Every row belongs to one group in each of 2 separate groupings. Each group adds its own fixed numbers to the row, and there is some noise. The rows also spread widely along 2 directions, which tell nothing about the answers.
In the rows, zero is written as 128.
Known rows, each followed by its group in each grouping:
[125 104 119  58 150  88 123 117 105 161 120 158 168  89  95 112 142  95
 154 108 143  62 158 116 140 144 175 148  79  99]
A (3)
[ 99 161 180 120 136 127 132 140 111 121  96 131 120 115 130 166 131 164
 162 103 185 109 148 114  91 150  98 166 128 107]
X (4)
[161 134 176  96 156  90 117 151 151 187  99 131 100 123  85 146 157 171
 122 165 176 122 169  71 131  98 139 149  84 126]
X (4)
[156 115 121 105 118  98 139 128 118 140 120 109 175 111 125 138 164 127
 152 133 139  85 164 132 120 152 131 138 119  98]
D (2)
[100 134 170 152 140 137 137 127  92  98 109 160 147 103 143 162 167 114
 204  90 166  71 130 144  95 170 109 170 150 100]
W (1)
[127  94 100  62 164 100 101  85 116 168 144 102 192  82  79 118 150  83
 150 114 174  65 146 135 140 134 205 120  76  64]
K (3)
[116 124 191 144 100 123 122 157 110 137 108 141 139 142 154 166 145 175
 163 129 139  91 170 140  84 179  74 145 169 126]
D (2)
[207  91 115  92 139  95 143 106 137 204 147 127 128 132  83 160 153 134
 100 145 158  92 151  96 138 101 187 150  59  99]
Z (0)
[101 152 118 166 119 131 146 118 103  89 122 121 171  87 173 169 138  93
 183  94 168  58 112 166  96 156 143 164 140  87]
Z (1)
[118 127 197 169  99 139 128 117 100 105 115 174 119 141 171 165 130 153
 163  92 181  82 157 126  76 148  75 150 143 109]
W (0)
[150 109 128 119 129  88 109 144 110 158 112 139 134  81  95 175 159 108
 159 161 147  99 167 101 124 160 168 177 100 122]
A (1)
[119 138 239 166  94 119 140 124  97 121 115 159 110 157 167 187 123 161
 162  92 171 105 123 130  72 172 106 140 144 114]
K (0)
[130 104 131  76 157  85  89 130 108 198 109 137 133 126  67 137 155 119
 148 138 128  72 170  82 132 150 136 104 108  99]
D (3)
[114 134 121 112 126 116 138 120 122 159 103 133 152 122 134 170 163  77
 176 107 169  88 147 149 130 130 146 154 112  85]
D (4)
[124 136 183 127 150 114 137 149 118 115 128 112 147 107 147 126 148 182
 162 104 166  95 148 134  87 160 131 142 133  97]
X (2)
[107 132 102  97 150 126 155 120  90 114 145 115 184  70 145 129 113  89
 153  76 161  54 133 166 115 142 158 143 121  81]
Z (3)
[158 111  80  66 159 101 138 114 153 172 128 132 168  97  74 139 166  68
 128 139 151  94 162 139 158 111 191 170  47  84]
A (4)
[ 96 112 154 101 149 102 102 128 105 172 113 148 123 117  96 147 124 121
 161 124 134  85 152  75 102 160 138 122 128 123]
D (3)
[169  96 130 106 155  91 137  98 126 164 135 141 156 132 105 151 187 114
 112 129 158  49 155 108 152  91 178 144  70  89]
W (0)

New rows, each followed by its group in each grouping:
[133 114 187 159  89 116 107 126  98 143 108 161 106 158 135 186 148 157
 145 105 123  71 164 120  97 156  98 139 160 116]
D (0)
[122 121 183 112 128 109 103 153 120 151  98 149 128 141 101 156 130 150
 155 123 133  93 168  73  97 177 106 111 156 106]
D (3)
[111 123 123 142 120 138 139 108 100  98 153 109 208  70 174 146 141 114
 159  80 187  89 140 180 105 155 153 162 112  72]
K (2)
[155 105 109  66 178  90 131  90 139 171 135 124 151 107  47 108 152 100
 154 129 175  52 175 100 154 120 164 123  79 107]
W (3)
[129 143 173 140 135 126 100 107 103 123 120 140 150  94 135 169 133 130
 179 117 198  85 142 143 115 169 148 163 144  96]
K (1)
[165  92  83  82 169  92 140  94 142 153 161 119 185  81  81 127 183 114
 135 121 165  68 139 145 155 118 168 163  68  91]
W (2)
[136 127 181 121 174  93 112 138 110 158 111 117 102 103 110 154 158 169
 149 130 169 107 148  98 101 180 150 128 122 114]
X (1)
[138 120 117 108 146  99 104 129 102 177 126 118 128 113  71 174 158  95
 177 133 144  85 167 101 123 143 149 128 141 101]
D (1)
[146 127 123 135 106 135 158 127 115  92 143 115 191  80 181 127 121 117
 164 103 164  87 133 187  77 149 137 164 125  89]
Z (2)
[113 107 120  81 165 106 144  98 111 139 121 135 164 103  89 114 142  92
 146 104 169  49 150  93 138 119 149 128 107 103]
W (3)
[127 112 130  89 156 104 133 118 127 156 150 115 158  92  94 131 108 126
 132 115 141  60 146 101  92 134 164 137 101  98]
Z (3)
[138 115 136 133 105 103 148  84  80  96 140 160 179 103 174 136 156  55
 166  85 147  73 136 227 102  99 181 172 107  79]
A (0)
[143 112 123 124 117 111 121 126 124 102 144 126 175  82 161 119 151 103
 167 103 157  85 162 200  95 127 157 165  96  85]
A (2)
[151 107 137 105 148  85 106 119 121 165 116 133 129 111  65 139 163 104
 152 150 159  68 163  82 154 141 157 145  86 115]
W (1)
[149 115 147 120 128  99 107 153 119 159 105 111 114  91 102 172 155 149
 155 143 147  93 149  99 110 153 152 157 121 116]
Z (1)
[138 108 142  68 180  80 117 126 128 186 106 108 110 104  65 114 126 148
 132 123 152  87 162  68 113 125 145 114  76 107]
X (3)
[152 139 176  97 148 114 138 144 148 158  94 129 112 124  93 131 155 161
 139 156 190 111 147  75 112 142 130 143 101 103]
X (4)
[101 143 113 160 126 131 128 108  64 112 142 133 187  80 161 163 173  55
 221  78 148  58 112 192 118 171 155 159 142  84]
D (1)
[127 133 192 144 107 103 108 160 117 112  95 148 105 102 128 165 151 127
 176 137 154 100 150 126 106 188 139 184 142 113]
A (1)
[114 115 161 141 122 103 112 143  94  98 104 151 139  89 141 167 153 116
 188 117 153  90 156 151  90 187 127 185 129 104]
A (1)
[140 113 100 110 166 117 143 109 130 115 153 114 197  68 128 114 171 105
 153 118 155  56 138 158 137 121 159 153  92  89]
W (2)
[159 109 172 101 113  95 123 154 135 137 118 120 126 112 107 142 144 161
 139 168 150 119 165 100  97 150 128 171  98 107]
A (2)
[140 132 130 108 125 112 153 115 117 128 104 128 162 105 130 157 157  89
 143 107 179  97 166 144 121 125 161 198  80  88]
A (4)
[176  65 102  98 141  83 121  86 115 201 133 136 152 138  85 137 164  91
 105 133 120  61 174 106 144  90 174 110  69  97]
D (0)
[126 122 130 125 127  97 124 149 108 146 129 127 174 113 122 160 154 123
 171 126 140  79 145 136 101 152 147 133 131 101]
D (2)
[ 86 154 125 133 117 137 144  95  94  82 115 135 208  92 184 165 134  71
 182  69 206 101 124 200 116 141 169 192 124  64]
K (4)
[ 89 120 132  94 137 121 129 113 118 111 121 151 159  80 122 120 133 116
 168  82 167  49 139 135 105 151 137 140 119  96]
W (3)
[141 126 116  95 179  76 121 116 104 154 128 102 157  91  84 132 159 105
 168 129 156  67 148 119 139 136 181 133  84  97]
X (1)
[143 126 143 141 112 126 151 128 138  99 142 103 170  89 165 134 132 146
 145 102 159  94 132 170  70 153 114 167 144 112]
Z (2)
[134 113  88 117 137 111 107 127  81 129 129 133 167  95 117 161 160  84
 183  97 125  65 143 152 122 152 154 150 121  90]
D (1)
[165  99  93 105 142 101 139  84 131 175 133 114 165 122 120 133 152  93
 107 126 156  73 137 142 130  93 200 143  63  95]
Z (0)
[147 123 152 126 130 105 124 128 122 129 127 145 136  93 111 157 165 130
 179 134 178  84 163 109 120 159 135 149 114 107]
W (1)
[111 111 106  70 189 100 131 106 106 156 128 130 158  87  81  98 127 108
 150  92 163  66 151 139 135 106 178 111  78  93]
X (3)
[138 127 184 141 107 115 134 153 134 120 132 116 142 121 147 164 130 174
 137 128 171 110 153 119  80 151 106 152 135 116]
Z (2)
[ 87 136 141  88 173 106 125 121 103 129 110 137 157  86 117 107 125 133
 176  89 175  72 138 121 119 157 147 121 115 103]
X (3)
[133 137 140 145 126 122 122 131  97 121 131 131 159  99 146 154 153 120
 171 110 132  80 144 139  97 170 129 139 129  97]
D (2)
[142 130 135 123 151  82 101 116 117 159 137 120 156  93 101 156 151 132
 187 148 178 107 139 109 141 157 171 143 111  98]
K (1)
